There are 9 hidden switches. A switch that is on adds its own fixed numbers to the row, and there is some noise. The rows also spread widely along 13 directions, which tell nothing about the answers.
In the rows, 128 means zero.
Some rows, each with its switches (1 for on, 0 for off) after it:
[135 147 105 137 159 149 153 166 164 127 152 142 136  76  77 134 139 165
 144 122 176 109 162 171 141 160 126 182 123 121  77 110 134 119 137 150
 112 102 127 183 115]	0 1 1 1 0 0 0 0 0
[138 160  99  89 121 139  92 173 126  81 124 157 118 159 155 141 159 105
 133 122 149 149  81 120 130  89 145  88 117  86 184 122  87 113 125 150
  91 158 107  92 148]	1 1 1 0 0 0 1 0 0
[ 83 161 111  77  91 164  85 118 111 110 163 130 123 150 175 159 148  78
 121  78 138 129  92 132 105 107 141 115 129  95 156 152  90 137 128 148
  95 151 169 148 110]	1 1 1 1 1 1 1 1 0
[174 120 127 102 105 170 150 124  94 151 135 142 189 111 140 114 188 116
 157 169 115  83  89 137 151 188 135 123 146 103 183  77  82 129 121 131
 132 165 144 112 107]	1 0 1 0 1 0 0 0 1
[136 154  76  95 148 198 163 145 194 187 122  98 143  83 145 108 129 134
 126 113 184  67 107 139 121 165 152 200 140 144 119 109  50 135 110 150
 145 129 162 186 105]	0 0 1 1 1 0 1 0 1
[126 129 130  72 129 145  97  99 128 148 125 135 144 119 143 131 154  94
 152 124 145 108  99 124 146 155 124 100 160 129 179 157 118 161 106 141
 124 138 167 135 100]	0 1 1 0 0 0 1 0 0
[180 129 115 121 134 144  94 125 161 166  84 175 145 129 150 114 155 110
 147 128 154 103  95 148 179 117 128 126 170 131 166  86  82 107 122 164
 156 148 123 163 148]	1 0 1 1 1 0 0 0 0
[133 121 114  79 116 192 144 122 150 172 107 128 130  93 167 138 118 102
 138 134 149  47 127 134 115 157 126 176  47 141 175 119  65 141  87 185
 123 139 190 133 114]	1 1 0 0 1 0 0 0 1
[107 150 167 199 123 144 113 121 115 132 148 207 141 136 150 131 112 123
 116  87 104 115 183 217 139 120 141 154 107 107 106 113 147  84 114 215
 112 127 116 172 159]	1 0 1 1 0 0 1 1 1
[131 178  89 151 132 166 148 182 147  95 119 119 154  87 101 114 125 154
 138 159 109  87 122 152 153 140 167 142  93 108 116 100 107  44 147 132
 127 137  98  71 113]	1 0 1 0 1 0 0 1 0
[162 173 105  68 176 138  75 171 140 134 124 142 130 151 115 120 141 133
 136 114 169 163  89 132 109  99 155 107 134 128 163 160 105 123 110 132
 105 128 112 111 125]	0 0 1 0 0 0 0 0 1
[ 79 130 138 102 122 169 117 108  52 135 146 198 125 191 185 118 127 101
 134  78  79 141 133 191 120 114 142 113  95 118 148 161 129 156 108 146
  82 118 164 128 150]	1 0 0 1 1 0 0 0 1
[ 69 131 126 141  69 198 128  76  65 136 128 152 142 157 168 142 113 109
 135 123  75  94 124 165 125 159 123 138  98 129 117 114 113  93 137 122
 140 156 133 128 127]	0 1 0 0 1 0 0 1 1
[132 153 117 108 103 131 127 160  87 101 183 112 157 130 133 110 192 118
 125 128 111 133  99 106 134 159 164 130 154  73 141 107 110 125 145 108
 118 159 148 120  99]	0 0 0 1 1 0 0 0 1
[107 117 113  83  77 168 104  62  94 166 123 144 162 154 124 179 162 101
 149 103 161 128  80 156 158 156  83 138 189 110 127  99  96 152 160  97
 154 145 139 207 101]	1 0 1 0 1 0 0 0 1
[169 148 137 144 105 177  97  97 110 155 142 117 178 120 104 153 156 127
 129 153 144  93 114 122  99 156 135 145 170 118 140  80  96  87 130 121
 179 180  99 150 100]	1 0 1 0 0 0 1 1 0
[118 143  69  90 137 204 191 135 119  91 122 121 127  87 143 124 167 141
 198 152 148  99 110 141 153 197 111 109 140  94 131  97 100 131 109  99
  84 146 141  97 141]	1 1 1 1 0 0 0 0 1
[141 171 121 145 179  85  79 191 138 106 165 152 111 146 138  87 167 127
 109  87 124 159 136 131 124  83 199 141 153  99 120 151 134 101 124 161
 120 130 141 160 147]	0 1 0 0 0 0 0 1 1
[177 168 191 113 115 106  73 174 134 155 187 166 169 139 100 123 143 115
  92 102 149 146 131 157 112 118 160 139 120 114 161 127 120 129 134 224
 110 129 118 151  90]	0 1 0 1 1 0 1 0 0
[131 135 106  93 127 131  52 138 119 144  91 174 136 175 100 150 127 111
 126 113 133 144  91 144 156  82 127 125 121 139 148 143 126 105 169 110
 141 121 108 149 115]	0 0 0 0 1 0 0 0 0
[148 138  83 104 169 192 121 124  68 115 128 121 147 110 107 128 172 150
 176 162 111 103 118 123 107 158 147 115 135 105 130 135 132 105 118  58
 114 153 147 109 119]	0 0 1 0 1 0 0 1 1
[130 117 115 149 145 106 172 162 160 128 147 154 106  90 189  94 172 111
 126 109 137  98 158 134 171 148 151 177 116  96 130  99 111 149  91 193
 115 126 192 180 168]	0 0 0 0 0 0 0 0 1
[114  93 102 155 134 160 136  95 117 117  81 185 112  95 131 158 140 123
 173 140 129  76 169 156 179 151  90 152 107 119 121  94 150 114 122 126
 133 129 147 166 160]	1 0 0 1 0 0 0 0 0
[182 152 131  89 109 156  98 131 154 131 119 110 164  61  59 170 144 134
 161 179 179  81 117 123 146 178  98 128 120 116 162  93 121 100 134 148
 131 150 120 111  77]	1 1 0 1 1 0 0 0 0
[ 48 126 114 153 103 199 135  70  62 127 163 116 148 117 160 130 133 124
 136 121  73  55 156 149  97 166 150 175 128 123  85 134 121 115 120 105
 153 143 175 155 109]	1 1 1 1 0 0 0 0 1
[100 159 146  94  97 154   8  70  96 105 104 121 164 114  82 195  97  99
 143 145 119  90 113 130 113 121 107 101 104 133 164 173 155  67 138 116
 145 151 124  82  71]	1 0 1 1 0 1 0 0 1
[104 118 127  83  85 126 152 145  81 142 175 163 158 161 150 135 192  94
 117  89 114 147  96 160 164 151 136 148 132  80 147 111 106 179 159 135
 103 125 174 176 105]	1 0 0 0 1 0 0 0 1
[173 141 127 143 161 137  88 130 128 123 132 156 161  79  51 145 162 151
 164 148 158 106 149 162 145 140 118 134 160 107 112 104 153  91 143 138
 134 130 118 168 109]	1 0 1 1 1 1 0 0 0
[ 55 149 109  93 107 182 105 102 101 105 131 138 107 156 170 162  99 103
 129  92 125 126 123 151 108 114 118 118  89 124 132 164 113 129 109 129
  99 123 147 113 134]	1 0 1 1 0 0 0 0 0

New rows. What belongs after each?
[132 159 101  67 128 170 108 184 113 112 136 146 136 140 147 123 137 113
 123 127 116 109  97 126 105 115 166 128  52 109 188 141  89 122 126 149
  80 141 146  75 109]	0 1 0 1 1 0 1 0 1
[ 71 134  79  85 109 163 186 157 101  92 154 116 142 102 161 126 165 104
 136 126  95  86 105 132 150 170 156 141  84  80 151 137 101 144 131 109
  82 131 187  93 102]	1 0 1 0 0 0 1 0 1
[140 159 142 138 150 162 151 163 112 151 173 140 155 127 126  84 134 155
 125 128 117 112 147 161  96 161 172 162 112 134 114 125 113 116 105 162
 120 125 125 118 122]	0 1 0 0 0 0 0 0 1
[124 156 142 112 121 132 135 166 159 153 142 182 145 127 114 128 120 121
 125  92 163 137 132 201 167 139 124 145 104 117 128 125 121 130 142 211
  90 103 122 161 119]	0 1 0 0 1 0 1 0 1
[ 92 150 157  93 123 118  74 118  68  70 182 164 125 126 148 163 156  81
 132  86 108 146 148 152 120 119 133  79  92  65 170 189 172 140 106 169
  44 136 191 122 117]	0 0 1 1 1 1 1 1 1
[ 73 161 141 131 115 133 134 161 119  90 180 146 118 112 130 139 109 124
 109  97 115 121 174 172 121 140 140 161  51 102 109 154 148 123 121 185
  72 102 156 121 119]	0 1 0 1 0 0 0 0 1
[120 181  91  94 123 159  70 156 135  79 143  79 109 109 134 160 132 118
 121 135 157 105 115  76  71 106 157 150  93 101 143 135  88  86 115 126
 127 167 140  94 113]	1 1 0 1 0 0 0 0 1
[163 162 152  98 124  80 117 184 176 114 163 144 148  80  93 139 167 114
 126 115 173 139 129 150 186 157 130 132 130  80 162 114 142 133 129 203
  91 121 141 137 101]	1 0 0 1 0 0 0 0 1
[165 160 112 123 137 137 100 157 173 153 135 152 136 126 128 120 163 124
 129 101 193 133 110 143 146 126 140 154 180 109 127  88  86 120 137 177
 137 145 117 203 136]	0 1 0 1 1 0 1 0 1
[141 207  95  54 170 191 103 176 152 147 139 101 149 127 130  95 117 127
 128 115 144 115  73 144  79 118 190 112 112 136 172 180  75 103 104 142
  99 134 134  75  92]	1 0 1 0 1 1 1 1 1
[154 131 109 121 134 135 145 141 151 117 144 130 124  90 143 141 171 123
 138 127 176 111 130 122 140 148 126 150 139  95 138  91  99 138 102 159
 122 142 152 161 141]	1 0 1 0 0 0 0 0 0
[153 133 127 126 136 148  56 107  70 158 116 163 185 160 104 115 166 120
 142 137  92 106  97 144 132 113 159 123 180 125 148 127 122  88 154 101
 172 154 119 142 101]	1 0 1 0 1 0 0 0 1
[135 163  99 103 107 183 142 166 169 156 134  93 156  96 113 129 114 127
  99 144 156  69 104 119 101 146 159 194  76 142 142  99  62  97 134 145
 156 140 123 116  81]	1 0 0 0 0 1 1 0 0
[115 134 144  89  78 173  84 103  56 156 163 153 184 165 106 167 152 107
 130 114 109 113  94 164 105 141 129 150 123 117 144 123 103 133 168 122
 128 143 142 154  75]	1 1 1 1 1 0 0 0 1
[179 168 156  82 167 122  82 155 161 150 135 145 151 103 138  88 141 114
 145 131 147 117 114 141 131 140 155  95 138 136 199 163 116 133  71 208
 103 131 147  90 114]	0 1 1 1 0 0 0 0 1
[144 161 128  75 153 148 137 150  91 115 177 135 131 130 142 106 180 127
 158 108 134 165 114 143 124 166 146  85 153  86 153 149 135 166  95 128
  64 138 161 117 126]	0 0 0 1 1 0 0 1 1
[ 93 146 131 167 164 161 152 145  91 114 166 179 134 122 162  79 132 144
 140  98  75 101 182 196 122 134 170 143 102 114  95 151 145 111 100 176
  87 105 163 136 154]	0 1 1 1 1 0 0 0 1
[116 129 108 191 102 134 119 145  79  43 167 125 127  91 155 145 177 121
 119 156  76  76 165  92 121 132 164 163  93  63 112  81 125  64 128 123
 128 175 157 123 141]	0 1 1 1 0 0 0 1 0
[134 110 147 123 119 146 111  77  89 156 143 162 157 129 130 140 169 114
 151 114 137 123 133 153 151 163 105 125 189 114 125 113 134 156 121 131
 138 133 156 199 119]	0 0 1 1 1 0 0 0 0
[143 151 112 125 129 162 122 152 101  81 150 140 140 106 115 152 163 133
 144 141 138 112 139 132 114 128 136 121 114  74 139 102 119 105 125 139
  93 152 122 115 130]	1 0 1 1 1 0 1 0 0
[137 155 126 140 160 124  62 136  91 119 160 129 138 133 131 104 161 119
 119 120 108 113 139 114  89  92 184 140 146 106 132 149 130  92 120 135
 149 151 161 142 123]	1 0 0 0 1 1 0 0 1
[ 69 132  96  61 134 185 156  95 182 183  76 161 118 120 172 111 102 101
 173  85 154  98  95 199 193 164  99 122 141 168 145 163 100 172 106 156
 112  93 169 149 128]	1 1 1 1 0 0 0 0 0
[132 138 114  87 114 115 191 183 167 105 147 150 124  98 158 127 168 110
 136 116 165 137 106 145 193 167 115 128  99  86 161  98  97 162 110 183
  69 118 149 124 139]	0 0 1 0 0 0 0 0 0
[147 142  78  78 125 211 162 136 110 130 119 131 138 113 120 131 163 138
 181 153 152 105  89 135 127 192 115 132 115 119 148  87  90 127 125  87
  98 156 127 114 123]	0 1 0 1 0 1 0 1 1
[130 159 130 183 108 118 110 166  83  65 181 138 152 129 130 128 162 133
 105 140 104 127 141 125 115 120 164 145 117  70 111  84 121  56 136 146
 126 162 102 112 138]	0 0 1 0 0 1 0 0 1
[ 70 180 129 102 130 172 137 128 153 149 117 131 159 119 114  85  71 140
 142 112 107 113 110 197 165 169 141 111 129 173 113 179 141 108 127 138
 120  91 111  74  88]	0 0 1 1 0 0 0 0 0
[103 157 131 157  94 155 142 127 134  98 143 155 114 112 189 140 121 110
 127 100 133 114 151 168 144 140 122 135  97  87 120  98 107  92  96 194
  91 149 137 140 168]	0 0 1 1 1 0 0 1 1
[ 98 211  94 139 152 141 132 189 182 114 168 104 120 121 153  75 131 135
 110  85 146 135 115 143 126 121 200 151 166 107  97 144  98  90 126 163
 128 137 122 132 131]	1 1 0 0 0 0 1 1 1
[122 118 147 162 127 169 109  88  79 139 148 159 148 108 138 159 138 116
 124 125 102  71 178 158  92 137 141 172  89 112 130 124 135 106 104 157
 134 147 163 169 124]	1 0 1 0 0 0 1 1 1
[112 149 124  71 175 173 179 140 142 155 150 159 129 110 160  83 143 127
 170  96 155 126 127 195 140 183 131 100 132 130 149 170 121 183  73 179
  57 103 176 130 134]	0 1 1 0 0 1 1 0 1
[129 136  51 122 185 170 119 181 103 116  93 150 136 127  92 109 143 155
 147 155  93  85 120 134 125 103 184 174  81 129 121 131 122  76 161  67
 141 122 124 108 123]	1 0 0 0 0 0 0 0 1
[129 168  94  57 107 129 122 159 178  88 141 108 125  83 124 151 167 100
 155 116 185 139  76 123 177 154 110  98 142  82 159 126 103 134 136 148
  76 139 156 125  97]	0 1 1 1 1 1 0 1 0
[186 177 116  93 198 165 141 174 174 154 131 127 156  67  94  82 140 158
 164 147 153 102 123 163 136 182 157 125 126 141 153 144 126 117  87 155
  99 117 137  96 106]	0 0 1 1 0 0 0 1 1
[137 165 115  96 110 175 129 116 117 108 127 134 138 119  87 165 141 145
 173 136 178 157 108 152 155 191  80 100 161 100 121  94 139 115 135  96
 101 148  86 129 127]	0 0 0 1 0 0 0 1 1
[125 121  73 117 174 150 135 167  93 115 126 181 137 141  84 110 178 152
 171 129 127 131 119 157 153 135 143 131 146 109 111 120 151 127 168  75
 109 118 123 159 130]	0 1 0 0 0 1 1 0 0
[155 105 154 110 112  73  86 131 114 116 152 188 139 115 126 166 199  83
 135 103 137 142 131 138 184 131 114 125 136  77 171 114 156 160 133 166
  96 129 175 190 117]	0 0 1 1 0 0 0 1 0
[ 81 192 114 129 135 144 137 187 143  51 148 146 143  80  89 132 104 145
 146 122 124 124 150 195 162 141 136 103  69  84 109 159 169  68 145 169
  47 105 111  65 113]	0 0 1 1 1 1 1 0 1
[ 64 134 117  85  84 217 206 104 116 154 121 139 125 132 175 140  87 114
 133 113 113  96 121 178 135 195 105 152  41 154 134 131  97 153 101 136
  93 111 153 103 118]	0 0 0 0 0 0 0 1 0
[152 150 156  73 131 146  96 133 127 173 117 180 171 132 121 105 137  94
 149 116 110 114  96 184 164 147 145  91 117 139 207 155 131 137 122 171
 104 125 144  99  92]	1 0 0 1 1 1 1 1 0
[139 160  89 139 167 150  73 160 138 112 130 110 130  82 108 132 149 126
 125 140 122  69 145  98 103 107 186 177 112 107 133 136 128  76 130 111
 151 154 157 137 104]	1 0 0 1 0 0 1 1 1
[143 145 106 147 118 188 133 152  85 126 113 145 179 139 139  91 142 136
 134 169  49  75 100 148 129 134 183 130 101 127 155  97  89  53 138 106
 151 159 105  58 118]	1 0 1 0 1 0 0 1 0
[135 162 160 147 120 147 134 172 143 181 164 145 196 121 134  61 108 130
  94 129  82  75 122 179 120 142 198 173  94 161 136 129  85  83 127 207
 149 114 130 108  85]	0 1 1 0 1 1 0 0 0
[158 174 157 115 143 128  79 130 186 159 108 151 162 100 122  97 112 110
 138 124 135 102 107 171 163 139 148 103 141 155 177 149 125  87 101 202
 135 129 122  95 108]	1 0 1 1 0 1 0 1 0
[ 97 139  76 168 113 160 138 139  93  47 146 117 143  77  68 180 162 152
 150 169 128  89 153 128 137 147 122 157 117  66  79  82 150  63 174  74
 128 151 110 134 112]	1 0 1 0 0 1 1 0 0
[ 98 136 136 120 146 169 167 136 126 192 165 150 161 115 134  85 130 132
 126  98 112  80 152 192 128 175 164 183 119 147 109 150 118 156 123 170
 127 101 179 178  93]	0 1 0 0 1 0 1 0 1
[109 174 100  46 164 166 174 173 140 148 167 163 154 131 100 108 158 135
 164  71 163 167  87 218 160 175 138 116 149 109 131 167 132 180 142 132
  43  86 142 148  94]	1 0 1 1 0 1 1 1 1
[120 114 105 101 110 178  97 105  80 144 115 196 156 158  93 172 152 125
 166 114 141 122 106 188 141 131  93 147 128 121 125  99 117 123 169 103
 118 128 113 184 121]	1 1 1 1 0 1 0 0 1
[127 110  68  89 129 143 129 154 101 146 118 151 171 121 118 128 193 106
 142 126  89  85  79 140 178 133 166 176 120 102 147 118 103 126 183  76
 135 128 181 164  82]	1 0 1 0 1 0 0 1 1
[ 54 150  44 113 130 206 158 129 113  82 141 107  95 122 178 142 143 120
 139  95 134 102 122 120 111 127 142 148 129  86  92 132  86 131 124  91
 105 140 170 150 141]	1 0 1 1 1 0 1 0 0
[123 167 153 116 147 158  70 108 114 108 137 149 133 119 116 160 104 120
 138 119 153 122 153 164  91 118 120  97  95 115 157 164 148  96  88 183
  95 137 119 104 129]	1 0 1 0 0 1 1 0 1
[109 162 153 114 127 157 119 126 102 190 189 132 169 171 148  86 139 112
  91  81  96 126 112 154  92 141 197 156 158 142 134 161 109 150 123 142
 152 128 151 158  84]	1 0 0 0 0 0 1 1 0
[100 187 171 107 132 123  56 117 180 140 124 145 132 111 114 134  72 108
 117  90 159 131 146 173 141 123 125 107 121 146 149 193 163 110 104 208
 114 112 124 117 102]	0 0 0 1 0 0 1 0 1
[130 149 147 105 117 141  44 109 102 141 148 154 138 151 147 158 142  87
 110  89 129 127 126 135 102  97 147 134 128 106 166 149 119 125 123 163
 127 156 161 166 113]	1 0 0 1 1 0 1 1 1
[137 138 116 131 125 164 131 160 126 128 146 133 158  77 134 134 147 115
 122 151 101  43 142 137 117 145 175 181  56 106 163 113 100  94 122 170
 122 149 169 113 100]	1 1 1 0 0 0 1 1 1
[ 92 118 133  76  78 159 113  84  65 136 142 139 164 134 162 155 164  72
 137 120  80  94  94 142 147 157 130 116 113 102 182 144 117 144 130 121
 116 149 194 121  88]	1 0 1 0 1 0 0 1 1
[126 142 131 132 107 118 128 149 136  76 134 160 125  84 153 151 148 103
 139 129 124 110 144 148 176 149 119 119  80  78 158 108 137 100 108 181
  80 144 151 110 145]	0 0 1 1 0 0 0 1 1
[137 150  87 120 195 144 140 179 176 141 137 149 137  62 104 115 156 136
 148  99 152  89 153 178 154 135 165 172 117 106 114 147 131 128 127 164
  93 103 186 187 113]	1 0 1 1 1 0 1 1 1
[137 123 150 142  89 103 163 141 116 118 206 137 147  91 132 135 203 108
 120 105 146 123 148 142 159 176 127 167 155  58 121  68 122 158 135 177
 112 137 180 204 114]	1 0 0 1 1 1 0 0 0
[140 163 183 135 156 128  65 114 115 153 162 174 171 117  58 146 115 143
 131 100 151 137 174 200 113 137 126 133 140 127 116 164 185 118 126 183
 110 101 112 173  97]	0 0 1 1 0 0 1 0 1
[112 137  93  96 124 165  79  95 127 154 100 103 162 114 136 118 149  99
 148 138 118  60  83 115 144 137 152 140 172 137 151 145  90 100 140 104
 182 154 168 137  86]	1 1 1 0 1 0 0 0 1
[ 99 162 131 125 157 200 201 120 130 154 163 131 144  90 162  87 120 143
 153 104 126  96 157 199 126 201 145 131 129 126 106 151 124 143  78 168
  85 114 170 135 130]	0 0 1 0 1 0 1 1 1
[135 141 168 161 110 131 124 122  61  86 204 140 143 116 125 166 164 134
 121 127 132 139 177 138  91 153 123 137 117  68 112 105 150 116 100 161
  98 148 132 147 137]	0 0 1 0 0 0 0 0 1
[111 143 147 153  96 108 101 117 180 138 142 157 120 105 164 143 134  85
 105  76 166 116 147 155 174 127 121 159 143 104 125 104 118 116 124 217
 134 136 160 215 139]	0 0 0 1 1 1 1 1 0
[148 145  93  61 170 166 164 150 122 145 173 137 127 131 159 109 205 118
 156  84 177 154  92 143 119 149 146 113 182  89 151 132  83 196  96 129
  75 132 182 184 133]	1 0 1 0 1 1 1 1 0
[106 178 106  99 119 200 146 141  75 117 145 139 171 161 126 100 136 147
 153 129  85 142  79 170 129 173 154  99 144 122 125 131 116  99 141  77
 103 141  88  66 110]	0 0 1 1 0 0 0 1 1
[ 79 157  97  75  98 192 151 117 114 121 161 109 138 129 145 156 140 113
 140 103 162 122  94 145 118 166 116 135 140 100 125 130  87 147 127 121
 103 141 144 140 104]	1 1 1 0 0 0 1 0 1
[ 73 167 109  73  75 179 158 130 109  65 184  80 119 101 151 174 140 114
 134 116 152 122 114 118 108 174 109 118  98  80 133 131  96 144 110 132
  69 144 156  85 102]	1 1 1 1 0 0 0 0 0
[109 137 139 117 116 184  89  98  77 137 124 138 169 123 119 133 113 121
 144 154  75  63 130 152 105 137 147 122  86 146 149 159 126  90 123 130
 141 136 141  77  88]	1 1 1 0 1 0 0 0 0
[136 142  79  95 128 170 194 176 181 168 133 116 176  56 100 112 158 134
 139 137 136  59  96 161 179 198 156 208 105 124 131  91  80 127 155 127
 128 117 164 147  72]	1 0 1 1 0 0 0 1 1
[ 99 141 144 186  72 131  95 118  99 117 150 155 177 131 140 121 143  98
 109 127  72  82 125 153 159 130 162 145 143 105 121 100 121  53 167 156
 167 162 123 145 106]	0 1 1 0 1 1 1 1 0
[162 161  83 151 178 129 104 191 203 121 108 137 125  78  99 117 138 148
 132 136 178  91 141 135 143  96 164 170 132 118 118 106 104  72 130 171
 142 130 111 154 137]	1 1 1 0 0 0 1 0 0
[129 159 104 125 133 163 130 163 119  98 155  91 163  67  69 156 140 153
 129 164 132  74 144 128 102 155 154 180  78 103 110 118 124  79 143 115
 127 133 130 104  79]	1 0 1 0 0 0 0 0 1
[116 150 127 142 149  91  68 187 108  79 169 182 127 141 122 138 155 114
  98  91 112 145 154 149 129  68 175 149  94  76 131 150 154 105 144 170
  87 119 143 154 133]	0 0 1 1 0 0 1 0 1
[136 176 149 115 109 156  78 141  84  99 150 136 158 143 131 126 134 120
 125 141 107 128 118 126 104 131 155  91 119  99 166 131 127  90 122 144
 111 164 108  68 115]	0 0 0 1 1 0 1 0 1
[129 134  63  99 122 148 128 147 134  96 114 123 124 121 168 129 191  96
 147 133 134 106  72  93 171 128 151 116 164  83 170 103  86 119 135  94
 130 169 153 126 134]	1 0 1 0 0 0 1 1 0
[ 83 187 119 105 136 117  99 142 190 104 128 128 112 117 124 136 102 120
 128  86 179 161 119 166 168 115 121 103 149 122 117 169 139 111 123 170
 105 100 116 121 126]	1 0 1 0 0 0 0 0 0
